All rows are made from the same 10 directions, up to rounding. Whole rows:
[[  1  16   4   8  -9 -19  -3  -3 -10  19   6  17  13  10  -6  11  -7   8]
 [-25 -12  25  41  43   2  16  -3  -5 -41  -7 -24   9  -8 -19  46  13 -12]
 [  5  -2  30   6 -12   4   5 -16   0 -17 -32   5  -9 -30 -50 -38 -34 -27]
 [  9   3 -16 -10  -9   3  -4   3   6  11  -9  10  -5  -1 -15 -34  -9   8]
 [ 16 -13   1  17 -14  11   7 -13  -3   5 -11  14  10  31  -3 -29 -22   3]
 [ 11  23 -27   3   6 -26 -17  -4   8  10  -5  17   3  31 -15   4 -11   9]
 [ 28 -16  11 -12 -42  11  13 -29  16  45  -8  21   9  -2 -60 -75 -40   7]
 [-27  30  22  14   3 -21   8 -14   0  13  15  19  22 -26  -9  37  20 -19]
 [ 12  17 -48  -7   5   5  13  42 -22  -7 -22  20 -39  19  20 -30   5   1]
 [ 20 -12   2  -3 -13   8   2 -34   9 -20 -10  -3 -12  61  44   3 -29 -40]
 [ 46 -26 -29  13  30 -18 -52  -5  27 -23  32 -10  13  16 -15  32  22  27]
 [  9  23 -31  17  -1 -10   3  22 -19  11 -23  34  -4  25 -16 -32 -14  19]
 [-15  24 -30  18  32 -19  -6  -1  10  -8 -21   2   5  42 -15  16  -8  10]
 [ 43  -3 -14  18  -8  -9   5 -23  -2 -12  11  30 -10  57  30  15  -4 -39]]

Rows cut short, each followed by the rest of it:
[-19 -25 -10   0  16  29  -9 -12  28 -10 -23 -36  18  29  -5] : [-26 -20  31]
[-23  -6  16  39   2  15  10 -24   4   4   7  13  46  19  19] : [ 9 11  3]
[ 19 -17 -11   2 -21  33  13 -15  16   8  15  31   7  -6  23] : [-42  24 -22]
[  0  -4  -2  -5  -5  -5  13   4  -3  33  12  -3   6   9 -16] : [ 1 -2 25]
[ 11  42  -3 -26 -13 -50  -6  11 -19  23  19  17 -23  -1   9] : [ 46   1 -16]
[ 20   6 -12 -20  -1 -37 -34  17  -4  29  43  -8   7   0   4] : [46 16 43]
[-20  14  -1 -21   1  -6  -3 -14  21  13  22  -4   7 -11  23] : [ 30  24 -15]
[ -9   3  15  -4  11 -23  17 -19   2   6 -16 -30 -10  43 -30] : [ 33 -42  -4]
[-23   3  -4  -3   8  16   7   8   8  -3 -12  -5   1 -25  -8] : [-20  10   2]
[ 13   5   7 -27  -4 -26   9 -23  18  20  10 -11 -19   4 -36] : [ 22 -16 -21]
[ -5  -4   1  19  43  -9   1  -5   3 -59 -36 -33 -25  32 -16] : [ 33 -24 -25]
[  5 -13   2  16  18  -5 -46 -14  20 -29  -7 -19  24   7 -17] : [  7 -12  22]
[ 35 -56   7  49   5  24  -5 -17  -1 -15  22  -1  36  43  13] : [ 2  6 25]
[ 24 -12   4  11   8 -10 -12  -6   8  -9   9   3   2 -16 -38] : [4 4 0]
[ 13  -6 -30  19  20  -5  47  13 -23   5  16   2 -21  81  43] : [48 14 -7]
[-14  -9   0 -33 -10  12  -4  -2   7   8  -7 -34  -7  20  29] : [ -5 -21  14]
[-13  34  23  -6  -1 -36   7  15 -29   2  -8   0 -20 -20 -16] : [ 35 -14 -14]
[ 18  -7 -11  10  -3   4   9  -9   1   0   1  13  -3  30   5] : [-7 -4 -9]
[  1  16  -3  -9   6 -26 -25  -1   6   0 -17 -10  -4   2 -38] : [  1 -28  14]
[ 31 -21 -13  -7   0 -14  -9   4  -7  14  24 -19  -4  52  16] : [ 31 -10  31]
[  4  11  13  16   1 -21   6 -33  16  14  25  23  20  -5 -22] : [ 31  15 -26]
[ -1 -14   1   2  -8   8   1  14 -16  19   8 -10  14  18  16] : [-3 -6 40]
[ 22 -24 -11  12  29 -16 -25 -14  32   3  14 -21  20   4 -72] : [11 -2 39]
[-14  -1  16   7   9   6  -3  -2  -3 -29 -18 -13  -4 -10   4] : [  5  -7 -16]
[ 42  -6  -7 -25 -32 -19  -7 -11   3  43  17   9  -6  24 -23] : [-17 -28  18]
[-15   1   2   4  25  -3  -4   4   0 -31 -15 -26 -10   9   5] : [27 -5 -7]
[ 39 -24   2   4  -8  17 -27   6 -13 -59 -20  -3 -28   5  33] : [-23 -17 -25]
[ 59 -20 -29 -13   5 -30 -27 -11  12   3  22 -17 -16  70  -4] : [ 31 -22  19]
[-29  23 -34   5  31   0  -1   6  19 -12 -29   0  -2  11 -13] : [-9  4  2]
[  9  -8  33  25   0 -20 -51  -4 -18 -26   0 -14  29   8   5] : [ 31 -26  29]
[-15   7 -14 -26   5   0  -3  -3  16   3  23 -14  -5   8  51] : [ 36  27 -13]
[ 47  -7 -27  11   6 -22 -30 -12  18   3  22  19   9  24 -24] : [ 6  5 12]
[-59  48 -11 -14  33 -23  -6  -1  24   0  -6 -12   5 -23  -5] : [ 44  23 -11]
[-19 -18  -1   4  -3  27  -4  20  -5  17  -6 -14  25 -13  -5] : [-38  -1  57]
[-16   4   1  17  14   1  15  11 -11   0  -1   0   6   0  -3] : [13 11  7]
[ 37  17 -28 -51 -31 -19 -25 -10  25  30  28  24 -19 -10  12] : [-13   9 -18]
[ 17  25 -34 -33  11 -29 -43  28   5 -12   6  -2 -29 -24   2] : [14 15  6]
[-17 -10 -13  27  19  25   2   8  -8 -32 -28  -9   7  40  33] : [-10  -7  11]
[-56   3   2 -12  13  21 -18 -15  33  -2 -10 -33  33  -4  24] : [ 2  4 20]
[ 12 -26   5 -13 -10  20   1 -22  22  -1   0 -14  -1   6  -3] : [-23 -12  -9]
[-48  30 -15 -18   9   7 -22  -3  21 -13 -15  -9  10  -1  49] : [ 7 10 -8]
[-18   4 -22 -16  12  13 -12 -20  40  -7  10  -6   9   4  33] : [  9  27 -18]
[-11  11 -23  -1  24  -4  12  13   8  -1  10   2 -10 -11   0] : [19 35 -7]
[-20  -4  38  10 -20   4 -13 -49  19  12   5  -3  48  12  10] : [  7 -20  -3]
[-45  60 -23 -63 -29  -1 -26   9  14  19 -11  14 -10 -27  71] : [-19   9 -18]
[ -2   5   6  37  11  -8  30  -2 -17   4   3  20   9  18 -13] : [20  7 -8]
[-11  18 -14   3   8  -8 -16   4   3  -5  -1   6   8   9  20] : [13  9  4]
[-47  11  22  10  14  13  35  32 -30  -8 -21 -13  -9 -40  -4] : [ 3 10  0]
[ -4  -6  -5  -6  -9  10  -7 -13  19  19 -16  -4  17   8 -31] : [-43 -25  26]
[-10   9  12  -1 -10   0 -21 -12   2 -12 -23  -3   8   5   6] : [-14 -28  -2]
[ -9  -1 -16   5  15   9  -7   9   6 -11  -9  -6   3   3   3] : [-8  7 14]
[-26  38 -28  -3  34 -27   4  10  16   9   1   6  -5 -17 -34] : [28 28 -1]
[-10  -1 -35 -36  24   6  -8  -4  34 -19   5 -34 -25  25  44] : [ 28  19 -18]
[-27  16  15  -5 -15 -11 -11 -42  25  33  -9  -4  38  30 -13] : [ -1 -36  12]
[ 31 -27   8   5  -6   9 -10  10 -15 -23  15  -4 -10  -4  25] : [ 7  9 -3]
[  6   2 -11 -53 -22   2  -6  -7  27  29 -15 -13 -21 -18 -38] : [-52 -29   6]
[ 30  25 -15   5  -7 -36   8  22 -28  22  -6  32 -22   7 -45] : [ -8 -17   8]
[-31  19 -14 -37  -8   0 -12  -5  19  25  12 -15   9  11  47] : [15  8 11]
[  5 -14   3  44  10  14  11  11 -17 -10  -5  19  18  -5 -19] : [-18  10  16]
[  9  19  -7  35   2 -13 -33 -10   5 -12  -7  40  30  -6 -20] : [-14   2   2]
[ 22  15 -41  -3   1   0 -27 -10  27 -17  -3  34  -5   8  15] : [-24  16 -25]
[ -9  10 -26   1  17   3   9  41 -12   6   4   7  -9 -28  -7] : [-7 33 23]
[-34  29 -22  18  21  -2  15  -7  10  -3 -37  11   6  33 -12] : [-10 -13  -6]
[ -7 -20   1  -1   7  28 -30   7   4 -43  10 -20   7 -10  72] : [14 28 -4]
[  1   2 -19 -33 -11   5 -14 -14  26  13   7  -7  -2  16  26] : [-8 -1 -2]
[ 15 -23  15   1   1  16  42 -11   3 -10  22   1 -22 -20   4] : [ 15  29 -51]
[ -1  17   0  26   8  -9   9  13 -19  -9 -12  25  -1 -10 -18] : [-2  4 -7]
[ 49 -31  36 -25 -35 -17   0 -18  -2  33  34 -11  -8 -17 -41] : [  3 -23   4]
[ 14   1   2 -26 -25 -14  -1  18 -20  37  -6  -9 -12   9 -23] : [-23 -38  39]
[ -1   9  25  19  -9  -7  14   2 -24  -1  11  22   5 -20   9] : [ 19  13 -21]
